There are 10 hidden switches. A switch that is on adds its own fixed numbers to the row, and there is some noise. The rows also spread widely along 15 directions, which tell nothing about the answers.
Some rows, each with its switches (1 for on, 0 for off) after it:
[-40,-33,-31,-81,224,-52,52,80,31,-39,-245,-230,-403,310,69,-19,-90,199,288,-76,-10,-30,117,171,-131,-181,-91,108,69,-29,209,128,292] : 0 1 0 1 1 0 1 1 1 1
[-49,8,254,131,-24,0,230,31,-238,-253,-160,-79,73,-260,46,54,268,-131,129,-3,-55,85,54,-128,47,96,60,170,41,-22,158,61,-114] : 0 1 1 0 0 0 1 1 0 0
[-144,132,-38,163,-19,55,139,3,7,38,73,-73,-117,-56,58,-154,-18,33,198,-91,16,-182,-26,121,-107,-206,-20,-66,-75,-14,120,38,-180] : 0 1 0 1 0 1 0 1 0 0
[-134,-123,59,178,-72,39,242,148,-25,-32,-162,27,52,-37,219,173,107,-224,-9,-50,-35,-255,-89,-126,14,44,14,-164,-9,93,94,290,-288] : 0 0 0 0 0 0 0 1 0 1
[-83,48,-31,233,-227,256,153,159,-185,38,13,11,-321,-119,11,51,85,-268,143,-231,22,-385,-125,124,4,98,-69,-242,-26,204,-49,251,-314] : 0 1 1 1 0 1 0 0 0 1
[-117,50,95,-23,137,14,69,208,286,-102,-67,200,-234,-27,-93,10,32,6,278,-20,4,124,91,40,47,-391,-208,143,112,-264,523,100,-347] : 0 1 0 0 0 1 1 0 1 1
[-158,-188,90,-121,-176,-57,238,141,-112,293,54,19,18,279,-39,-185,-9,26,289,108,101,-92,-43,129,-209,-2,-83,-233,-112,298,-517,7,213] : 0 0 0 1 0 1 1 1 0 1
[-97,2,-37,-34,-2,359,59,174,-128,199,-123,84,-58,-66,53,-62,66,-90,97,163,-136,-71,-115,-12,69,95,58,-93,-117,118,-90,400,-6] : 1 0 0 0 0 0 0 0 0 0
[-83,108,-79,73,-93,406,154,-187,-196,137,-186,-111,-120,-75,163,-209,-42,-91,29,66,-58,-290,-62,56,166,180,201,-179,-250,48,-200,192,11] : 0 1 0 0 0 1 1 0 0 1
[-104,-128,108,336,-167,-134,121,148,-19,26,197,216,-18,-22,-286,243,-303,-82,-30,-282,111,-119,-4,-269,-102,-255,-24,-321,2,-51,-116,147,-263] : 0 0 0 0 1 0 1 0 0 0
[32,-32,101,138,130,58,45,277,-210,-53,-180,-85,-7,-66,-188,212,0,-150,164,-272,41,127,69,-74,-16,-51,-214,58,2,-46,171,63,-85] : 0 1 0 0 0 1 0 0 1 1
[-84,21,-3,105,96,-77,115,116,-44,0,-27,-80,175,-47,21,-31,-64,116,4,94,-42,193,-45,-27,-122,-251,-28,45,-43,-69,151,-10,78] : 1 0 1 0 1 1 0 0 0 0
[-104,-103,-130,127,15,-56,42,210,27,-99,-186,65,-25,-83,53,72,74,253,210,207,-253,178,-43,-148,-152,-189,101,258,122,124,192,160,1] : 0 0 1 1 1 1 1 1 0 1
[-207,382,-126,122,-28,402,-70,-58,111,233,218,45,-247,-74,-137,-228,-112,204,497,-157,16,-186,-165,57,-102,-335,-122,-23,-139,151,143,36,-237] : 0 1 0 0 0 0 0 1 0 1
[-139,27,52,-40,-35,-9,138,-42,148,61,-56,-62,-252,128,112,-226,137,-34,217,117,70,-2,105,226,-11,-215,-91,7,3,-63,205,-72,36] : 0 0 0 0 0 1 1 1 1 1
[-255,118,-54,-78,273,21,159,77,66,114,44,-143,-148,111,311,-459,-59,382,284,234,-124,-213,-1,469,-326,-259,-35,-71,-163,-73,32,285,227] : 0 1 0 0 0 0 1 1 0 0
[-125,-210,385,-338,149,-133,362,182,-101,-15,-218,40,83,206,5,-144,137,-101,240,172,99,195,164,129,18,45,-199,19,-16,-155,-52,58,130] : 0 1 0 0 0 1 1 1 0 1
[-189,-18,166,65,-75,-23,163,-63,-110,-99,-57,34,-74,8,-60,-4,-183,110,255,-77,-19,4,7,-136,-129,-76,-2,174,5,-2,96,23,-102] : 0 0 1 0 1 0 1 1 0 0
[-87,-138,75,-191,177,158,96,197,40,136,-200,148,-233,230,-123,-106,-155,-16,196,72,-82,66,131,56,63,-152,-109,-22,-12,-188,159,319,-23] : 1 1 0 0 0 1 1 1 0 1
[-295,129,-330,64,-304,-31,47,-59,50,46,-37,-114,-170,108,412,-225,237,-76,73,339,-65,-133,-169,288,-50,-51,53,-103,-34,117,69,-31,266] : 0 1 0 1 1 1 1 0 0 1
[-287,48,198,-69,88,128,144,-9,13,34,-87,102,-16,-78,132,-287,-160,179,364,63,-193,-171,48,75,-253,-149,57,104,-166,-47,103,305,-149] : 1 1 0 1 0 1 1 0 0 0
[-338,90,-137,-182,-186,210,17,48,106,102,-6,255,-95,32,73,-176,-101,-107,102,270,-36,110,-124,-46,119,-113,43,-50,-131,-128,63,118,53] : 0 1 0 0 1 1 0 0 1 1
[-251,-273,124,-77,-236,-58,208,179,-184,-4,-244,115,-153,126,78,-80,-48,-355,100,68,-88,4,201,103,-59,133,-33,45,-33,-185,60,138,-82] : 0 1 0 1 0 1 1 1 1 0
[-92,-95,106,35,17,-66,231,268,-149,-58,-89,25,-109,-56,47,31,144,-145,101,19,-8,-27,48,124,-51,6,-98,-48,41,-26,28,241,-89] : 0 0 0 1 0 0 0 1 0 1
[-96,76,-16,35,115,54,123,74,37,33,-52,51,-194,-11,-87,-194,-18,238,291,126,-52,53,45,82,-36,-255,-29,117,23,-133,173,67,-105] : 0 1 0 0 1 1 1 1 0 0
[-286,141,-117,266,-395,-17,69,161,-300,-82,159,210,-254,-230,-132,-97,46,-152,189,17,-45,50,-69,195,-94,-45,-164,124,45,-104,111,-26,-254] : 0 0 0 1 1 0 1 1 0 1
[-200,-78,-125,-14,3,-229,200,334,47,-162,3,125,104,18,133,84,22,-92,-64,170,-31,100,-147,70,7,-152,-82,-56,73,-188,126,139,-104] : 0 1 0 1 0 1 0 0 0 0
[-94,-86,130,24,44,146,317,17,-246,-32,-320,-180,13,-76,384,-146,199,-108,14,129,-108,-292,-29,101,6,276,192,-42,-144,90,-99,341,66] : 1 0 0 0 0 1 1 1 1 0
[-325,145,123,-24,-41,73,46,-85,-137,-94,-68,-11,-5,-35,185,-118,15,-43,296,1,-29,-45,-73,112,-133,60,-143,105,-127,11,166,88,105] : 0 0 0 0 0 1 1 0 0 1
[-52,209,9,178,57,94,-54,307,22,-192,237,145,-416,-186,-261,171,161,136,428,-256,-6,-46,-169,-1,-80,-243,-191,76,211,138,252,280,-212] : 0 1 1 1 0 0 1 1 0 0
[-103,-8,-384,29,98,98,9,403,74,215,-90,-116,-273,202,176,-99,-11,109,195,83,-100,-140,-116,394,-202,-218,-161,-104,-30,106,83,233,83] : 0 1 0 1 0 1 0 0 1 1

New rows. What belongs after each?
[-268,-24,-102,-21,-109,-8,52,-54,186,-116,-184,12,19,109,313,84,-111,71,61,165,-128,7,-157,-201,-35,-115,137,160,-5,45,266,79,66] : 0 0 1 0 1 0 1 0 1 0
[26,-73,-96,221,-203,-192,133,173,-258,-69,-44,-84,115,-95,-104,151,157,-177,-82,64,40,258,-18,-18,77,-20,-38,2,82,7,-109,-182,42] : 0 0 0 1 0 0 1 0 0 1
[-54,117,-187,242,-92,-10,-138,113,-169,78,225,12,-190,-155,-267,-191,-6,-30,-36,144,-64,335,161,118,9,-285,32,-101,-32,-262,22,0,285] : 0 1 0 0 0 0 1 1 0 0
[-102,59,-210,116,-5,-62,98,152,-304,-159,-25,0,-137,-40,-97,37,-150,154,47,38,-58,119,-128,45,-4,-20,-11,122,35,-99,-72,100,121] : 0 0 0 1 1 0 1 1 0 1
[-76,30,-254,368,-221,46,2,34,-152,-14,-77,-130,-70,-68,73,146,56,-100,20,-94,-87,-98,-114,-77,-10,-16,53,-16,11,161,78,21,-58] : 0 0 0 1 0 0 1 1 0 1
[-88,-77,168,3,154,-59,79,-32,26,16,-131,-131,-96,158,59,-9,-75,48,217,-67,-26,-114,96,35,-172,-142,-40,-29,-2,54,170,183,110] : 1 0 0 0 0 1 0 0 0 0
[-121,-29,61,136,-19,129,-38,-34,82,216,-129,-160,-4,119,50,-83,-237,40,96,-98,-85,9,143,-135,-217,-309,70,-35,-183,9,190,23,125] : 1 1 1 0 1 0 1 0 1 0
[-92,-85,137,-11,130,90,221,163,72,30,-121,9,-223,143,114,11,17,-38,211,-135,28,-324,-2,58,-46,-47,-68,-182,-25,24,54,375,-159] : 0 1 0 1 0 1 1 1 0 0
[-130,79,20,188,-109,-14,244,-159,-115,-152,-128,-94,50,-251,208,-123,-15,84,14,69,-62,-130,-18,-95,-16,-51,309,25,-137,-34,-74,18,-32] : 0 1 0 1 1 1 1 0 1 1
[-74,126,11,-101,105,-51,112,161,386,-182,105,234,-3,-81,-17,124,184,49,58,175,65,209,-152,-205,256,-380,4,-58,138,-127,220,127,-140] : 0 1 0 1 0 0 1 0 0 1
[-266,60,48,138,-146,-40,144,81,-130,-249,-69,155,-308,-162,14,74,-164,-85,212,-149,-65,-137,-10,59,-114,-51,-72,204,66,-161,301,169,-360] : 0 0 0 1 1 0 0 0 1 1
[112,-47,141,381,-219,105,168,92,-354,186,-73,-153,-200,-210,-247,-86,188,-329,46,-175,124,-30,261,33,16,6,27,-170,-73,-17,-90,-107,-146] : 0 1 0 0 1 1 0 1 1 0
[-229,-100,168,-113,-201,-55,405,232,-439,-24,-101,95,126,-67,91,-167,244,-362,12,257,80,73,-53,176,75,329,-90,-88,-90,-127,-249,74,27] : 0 1 0 0 1 1 0 1 0 0
[-158,-61,-9,102,-138,-6,194,33,-141,-33,-16,-31,-178,-30,94,-122,-33,-79,50,61,-90,-170,42,125,-73,-34,111,-138,-30,5,-39,192,3] : 0 1 1 0 0 0 0 1 0 1
[-58,163,-247,123,-99,81,229,-112,-136,99,124,-32,95,-185,-103,-368,-191,382,88,315,-80,44,-134,87,47,-201,281,48,-127,-51,-367,-176,-76] : 0 1 0 0 0 0 1 0 0 0
[-61,-46,97,-3,128,44,312,268,-199,33,-112,56,187,102,-204,115,-261,94,202,-212,140,-2,-169,-78,-1,-42,-264,-13,-76,-56,-151,19,-274] : 0 1 0 0 1 1 1 0 0 1
[-12,-206,195,231,-82,-409,278,199,-76,-39,1,-18,-10,63,-156,38,61,-56,130,-70,127,9,191,96,-194,-263,-130,-156,121,-61,-26,-105,-102] : 0 1 0 0 1 1 1 0 0 1
[-225,-35,179,212,-250,27,95,13,41,193,219,198,40,-257,-33,-263,-3,-54,68,87,-80,-53,132,-113,-213,-294,241,-219,-194,30,-152,149,-69] : 1 0 0 1 0 1 1 1 1 0
[-87,75,-272,123,-144,-62,-145,138,-28,-15,84,44,-326,73,-236,28,-23,5,186,29,9,248,-32,153,18,-239,-183,101,144,-45,180,-137,131] : 0 0 0 0 0 1 1 0 1 1
[-37,-7,-173,75,11,51,112,274,-124,60,-69,-99,-141,67,40,-30,80,-114,-11,43,18,49,-32,179,76,-60,-99,-112,-16,-83,2,102,108] : 0 1 0 0 0 0 1 1 1 1
[-87,-75,131,99,-50,-94,119,94,-63,3,4,42,-72,18,-129,22,36,51,298,-36,29,-21,5,21,-128,-101,-101,5,68,103,-25,35,-73] : 0 0 0 0 0 1 1 0 0 0
[86,100,-277,104,162,327,16,-22,22,196,-261,-309,-87,106,66,-69,-214,222,68,-8,-107,79,-35,34,59,-186,14,180,-111,-3,185,-57,-32] : 0 0 1 1 0 0 1 0 0 0
[158,-239,25,108,97,-185,263,155,149,82,-142,-39,-50,198,-119,118,49,178,74,101,55,-46,22,-106,29,-273,89,-118,183,125,-70,75,-103] : 1 0 0 0 1 1 1 0 0 0
[33,-184,13,76,91,6,226,175,-117,8,-266,-113,-152,55,42,69,-12,47,165,-12,-50,-172,26,83,-58,36,32,36,53,100,-31,199,-113] : 0 0 0 0 0 1 0 0 1 0
[-139,-180,-102,17,-131,-177,-43,181,141,24,-109,49,-156,262,80,163,178,25,252,197,-94,7,-53,-93,-137,-135,28,-61,185,250,90,182,269] : 0 1 0 0 1 0 1 0 0 0
[75,-153,207,73,110,304,199,137,-76,257,-261,-77,201,-116,-46,-72,29,-10,95,39,-150,33,148,-269,-10,-97,190,-37,-162,112,-38,225,-161] : 1 1 1 0 0 0 0 1 0 0
[-56,-52,51,216,-25,18,-2,173,-279,-63,-84,-143,74,-176,-10,124,1,-156,-21,-133,-57,139,54,-65,-131,17,-31,-28,-92,40,18,98,202] : 0 0 1 0 0 1 0 0 1 1
[-91,36,78,19,120,28,210,163,-70,39,-11,-52,38,-91,109,-116,179,144,182,153,-20,-82,-77,15,-107,-87,77,-152,-76,129,-151,255,144] : 0 1 0 0 1 0 0 1 0 1
[-68,-18,25,97,81,-201,22,-68,13,-106,-32,-206,-90,78,-5,40,-266,100,56,-163,7,21,163,-52,-181,-293,97,-57,-39,-80,64,9,269] : 0 1 0 1 0 0 0 0 1 1
[-49,21,86,77,-69,284,342,-10,-125,125,-208,-109,134,-195,146,-143,63,-8,162,6,-37,-214,-61,-140,41,70,233,30,-197,154,-170,54,-335] : 0 1 0 1 0 0 0 1 1 0
[-225,64,-104,180,-155,30,72,112,-7,71,172,42,99,77,37,64,-166,-317,-241,-130,136,-15,-108,-68,101,-155,-109,-367,-156,-232,55,54,-36] : 0 1 0 0 0 0 1 1 0 0
[-35,-11,-13,78,73,56,-92,484,-14,89,-20,182,-332,-12,-262,158,150,-91,305,-63,2,216,39,92,-98,-192,-360,55,154,-28,316,250,-102] : 0 0 0 1 1 1 0 0 0 0
[135,-120,104,299,98,70,189,214,20,115,-192,-18,8,-142,-128,120,136,165,254,-74,-43,-139,40,-199,-79,-191,77,-49,52,196,-7,174,-348] : 0 1 0 0 1 1 1 0 0 0
[11,33,103,-70,272,174,76,18,91,26,-317,-159,-75,29,65,-11,117,174,314,24,-23,61,64,-167,15,-145,64,135,-26,72,231,130,114] : 0 1 0 0 1 1 0 1 1 1
[-198,88,175,195,-131,-327,10,61,-247,-311,103,-108,-102,-178,-64,13,184,-220,195,-166,65,210,171,104,-217,-106,-147,142,79,-144,302,-152,161] : 0 1 0 1 0 1 0 1 1 0
[-90,50,160,-26,139,280,5,120,52,60,-201,107,-169,-2,-112,72,-99,-7,270,-138,19,98,33,-153,44,-102,-166,151,-61,-129,312,170,-157] : 0 0 0 0 1 1 1 0 1 0
[-18,-143,-20,5,112,19,85,73,-77,11,-298,-166,-172,-20,167,-122,148,147,238,243,-237,-25,164,34,-114,-23,255,138,22,116,41,258,223] : 0 1 0 0 0 0 0 1 1 0
[-6,12,-117,203,-50,11,-60,43,-157,90,-73,-203,-135,132,-170,106,-207,56,186,-223,10,-23,-4,-81,-153,-161,-22,17,2,134,50,-40,143] : 1 1 0 0 1 0 0 0 1 0
[-151,37,-140,108,-297,85,-59,107,-71,86,-33,55,77,15,-44,42,187,-369,-35,135,-30,291,-55,-137,183,-69,-61,-1,9,-64,227,-101,23] : 1 1 0 0 0 0 1 1 0 0
[-198,-74,-57,-76,-75,31,99,44,-339,102,-120,-94,15,71,114,-235,-97,-27,85,244,-176,-20,12,185,-148,130,114,-39,-146,29,-223,195,349] : 1 1 0 0 0 0 0 0 0 0
[30,-73,-27,280,113,221,228,-68,-80,227,-294,-219,-185,-12,151,-162,-330,133,-37,-93,-127,-348,213,93,-123,-147,189,-150,-239,-100,-37,249,-189] : 0 0 0 1 1 0 1 0 0 1
[-267,-14,102,195,-175,-13,-35,20,-131,-157,-59,96,104,-373,148,-32,78,-56,127,90,-260,32,79,-222,-226,-32,293,25,-136,66,-5,267,171] : 0 1 0 1 0 1 1 0 1 1
[-80,4,-150,252,-120,5,-106,144,-300,-20,-63,-47,262,-134,-178,132,-105,8,30,-17,-160,375,-88,-196,-89,-94,-48,185,-31,66,63,-103,140] : 1 0 1 0 0 1 1 0 0 1
[-99,106,-14,150,-136,48,37,84,-47,156,77,-181,178,-24,101,-121,155,-429,-238,39,101,234,51,112,73,-191,-141,-261,-167,-173,213,-170,149] : 1 1 1 0 0 1 0 0 0 0
[-199,116,159,192,-191,-40,132,-171,-37,-50,32,-11,91,-150,13,-141,32,-28,151,-33,33,-19,30,-175,-83,-214,141,-3,-100,9,87,-122,-14] : 1 1 0 0 1 1 1 1 1 1
[5,24,-236,67,1,27,14,110,-140,0,64,6,-181,-1,-270,-119,-142,291,134,168,-160,193,-45,24,12,-252,118,96,87,11,-87,62,175] : 1 1 1 0 0 0 1 1 0 1
[-160,88,-47,115,-93,44,221,45,-213,-126,-107,18,-13,-155,89,-47,1,-37,36,108,-51,-45,-121,35,81,62,49,65,-35,-151,43,89,-151] : 0 1 0 0 1 0 1 0 0 0
[-348,150,-82,67,-376,164,16,14,-74,45,112,175,-47,-143,7,-110,-61,-211,178,20,-38,29,-102,-90,-24,-65,34,59,-123,-20,77,-31,-175] : 0 1 0 1 0 0 0 1 1 0
[34,-222,86,-58,190,-265,360,228,-173,-78,-307,-215,94,155,124,1,193,0,26,197,52,115,86,116,-1,17,-40,-16,74,-65,-38,32,202] : 0 1 0 0 1 1 0 1 0 1
[-14,94,-98,49,58,-60,227,-160,92,-122,-158,-203,11,-15,125,-27,-44,156,-22,115,55,129,-34,-138,161,-213,198,210,12,-127,187,-212,-41] : 0 0 0 1 1 0 0 1 1 0
[79,-204,54,-75,86,-81,124,99,159,46,-119,-17,-139,249,-97,166,-62,86,103,26,75,35,38,-154,69,-188,66,-133,93,113,-138,119,177] : 0 0 0 0 0 0 1 0 1 1
[-306,114,-217,80,-175,58,-17,24,-107,-57,-46,-22,-37,15,211,-23,21,-132,136,55,-87,-104,-185,112,-72,31,-66,-28,-58,63,157,99,89] : 0 1 0 0 0 1 0 0 0 1
[-345,87,59,123,-164,-140,237,-22,-143,-85,134,36,31,-12,-9,-127,-405,-1,131,-215,100,-113,-42,27,-222,-188,-77,21,-157,-221,39,-125,-227] : 0 1 0 1 1 1 0 1 1 0
[-151,134,-84,89,-116,106,75,31,-61,52,-13,-59,-86,-46,67,-111,45,-176,110,1,28,-4,-29,147,15,-83,-95,-19,-80,-89,175,-41,-109] : 0 1 0 1 0 1 0 0 0 0
[-233,251,0,-89,-182,373,83,17,-75,139,-6,135,-124,-219,59,-289,143,-165,179,229,-2,75,-79,59,141,-1,27,-2,-201,-76,25,73,-33] : 0 1 0 0 1 0 0 0 1 1
[-102,-109,24,309,-390,-46,-30,63,-85,260,93,34,0,-56,-107,-25,41,-305,-62,25,13,90,193,-144,-123,-174,129,-336,-125,37,-158,-19,157] : 0 1 0 1 1 0 1 0 0 0
[-218,66,95,117,-185,-56,31,20,-141,75,156,-42,-168,-103,66,-292,185,-132,164,117,-38,0,167,236,-222,-119,23,-144,-109,-31,-37,81,264] : 0 1 0 1 0 0 1 1 0 0
[-95,72,-122,-24,-119,196,-44,-30,13,-65,-7,138,-201,28,-152,153,-33,54,244,-6,-49,2,-196,-335,191,1,162,53,75,171,-39,186,32] : 0 1 0 1 0 0 1 1 0 0
[-61,-173,-61,-1,-193,136,25,35,83,210,-160,98,-397,171,3,-83,185,-203,164,223,-69,-34,138,61,121,-29,56,-90,82,69,99,162,8] : 0 0 0 0 0 1 1 1 0 0
[104,-234,169,101,-93,-97,226,-46,-62,-106,-300,-117,-149,-96,9,36,313,-30,217,184,-123,-38,202,-107,24,31,295,91,189,218,21,66,-34] : 0 1 1 0 0 1 0 0 0 0
[-282,29,-155,171,-149,-121,-52,46,3,-112,-69,45,-120,71,75,67,-173,-43,124,-40,-105,38,-17,-11,-151,-180,-72,108,29,-138,358,37,-28] : 0 1 0 1 1 1 1 0 0 0
[-58,-257,-127,295,-308,-186,-64,79,-137,-97,-34,139,-488,35,-218,220,-39,-161,115,-81,-183,-159,137,-99,-104,-70,179,-92,264,183,37,319,9] : 1 0 0 1 0 1 0 1 0 1
[-16,-10,40,320,-66,-225,322,-1,-279,-228,-23,-272,42,-105,68,43,-83,21,-17,-221,53,-200,-19,112,-136,-43,36,-68,-10,12,-104,-100,-92] : 0 1 1 1 0 1 1 0 0 1
[-188,-5,99,19,-55,148,136,-88,-236,18,-130,-49,-148,12,13,-134,-100,-11,332,-71,-68,-217,26,38,-109,117,43,37,-94,86,-29,157,-40] : 0 1 0 0 0 1 0 1 0 0
[-196,-239,269,-77,6,141,393,-5,-79,-53,-412,-93,127,18,557,-62,32,-184,-95,122,-174,-354,16,-89,-25,232,267,-100,-199,79,-29,469,-11] : 1 0 1 0 0 0 1 1 1 1
[-99,14,-127,-74,-102,9,187,256,86,234,64,-246,21,234,346,-81,288,-86,65,130,159,-124,-251,304,-128,-80,-158,-319,-94,383,-229,-32,305] : 0 0 1 1 0 0 0 0 1 1
[-77,-67,32,173,-219,18,-43,-58,208,-91,-85,214,-423,-15,-185,122,127,-152,287,-32,-82,-30,165,-220,124,-243,80,47,231,8,403,103,-288] : 0 1 0 0 0 1 1 1 0 1
[-263,302,151,-244,-44,513,36,200,-92,149,193,375,-189,-352,-114,-353,135,-107,298,231,-22,116,-102,95,129,9,-38,-55,-234,-118,-103,359,-43] : 0 1 0 0 0 0 0 0 1 0
[-24,214,-319,223,-69,36,-100,-33,-192,-123,-25,-201,-96,-182,32,-54,122,-3,-87,166,-51,286,-67,101,148,-52,72,137,-7,-130,137,-137,321] : 0 0 0 0 0 1 1 0 1 0
[-53,145,255,-11,-17,-6,47,-86,189,-15,-95,-81,-230,46,-46,-13,370,-69,419,-27,164,214,131,-32,38,-237,-215,251,139,14,499,-236,-78] : 0 0 0 1 1 0 1 1 0 0
[3,242,-139,172,-36,222,87,152,-163,57,9,-118,-161,-10,-108,29,145,-40,181,-156,107,-52,-232,37,119,-53,-157,14,14,93,101,-17,-141] : 1 1 0 1 1 0 1 1 0 0
[-169,195,238,-84,180,40,67,-101,208,-361,-125,24,-100,-73,105,190,23,20,226,-106,27,72,-65,-278,110,-175,-33,213,101,-135,588,146,-114] : 0 1 1 0 1 0 0 0 0 0
[-138,-106,-9,126,-211,-48,77,226,-249,-99,-18,90,-242,-150,36,9,183,-136,135,68,-115,-138,-9,92,-114,128,128,-140,28,147,-224,334,150] : 0 1 0 1 0 1 1 0 1 1
[-106,177,-108,254,-224,99,-322,97,-83,-107,117,11,-254,-136,-167,251,336,-259,233,-186,-16,102,-109,-236,16,-66,-30,-11,147,270,311,119,234] : 1 1 0 0 0 1 0 1 1 0
[39,-71,-22,155,17,21,210,172,-263,-33,-198,-88,-84,-118,-17,-17,45,-29,-25,60,-25,6,63,49,50,36,95,-67,-39,-81,-142,128,67] : 0 1 0 0 1 1 1 0 1 1
[74,-56,76,109,79,130,159,259,-346,-21,-375,-280,-98,-98,205,70,556,-88,208,96,-43,-15,-38,93,-7,315,-22,121,35,276,-10,217,231] : 0 0 0 0 1 0 1 1 1 0
[25,-44,-170,94,35,-3,296,92,27,-108,-103,-139,-368,175,154,73,-48,70,26,-79,48,-381,-181,254,84,-46,-33,-133,126,85,-10,176,-184] : 0 0 1 1 0 1 1 0 0 1
[-205,18,-56,14,-293,82,56,123,-66,24,96,162,-78,-21,-100,39,-91,-166,130,-1,-22,48,-108,-95,6,-87,-15,-68,-15,84,-52,53,-89] : 0 1 1 1 0 0 0 0 0 1
[-131,58,170,24,-5,134,204,-23,-17,70,-73,-116,190,-1,47,-156,-125,-50,65,-67,22,87,38,-107,-20,-197,-7,68,-190,-110,154,-117,-118] : 1 1 1 0 0 0 1 1 1 0
[-4,-124,36,166,-37,102,91,118,-157,67,-114,151,-280,-112,-231,-30,-5,80,192,77,-118,-12,128,-78,-10,-53,123,-26,41,23,-103,285,-52] : 0 0 0 0 1 1 1 1 0 1
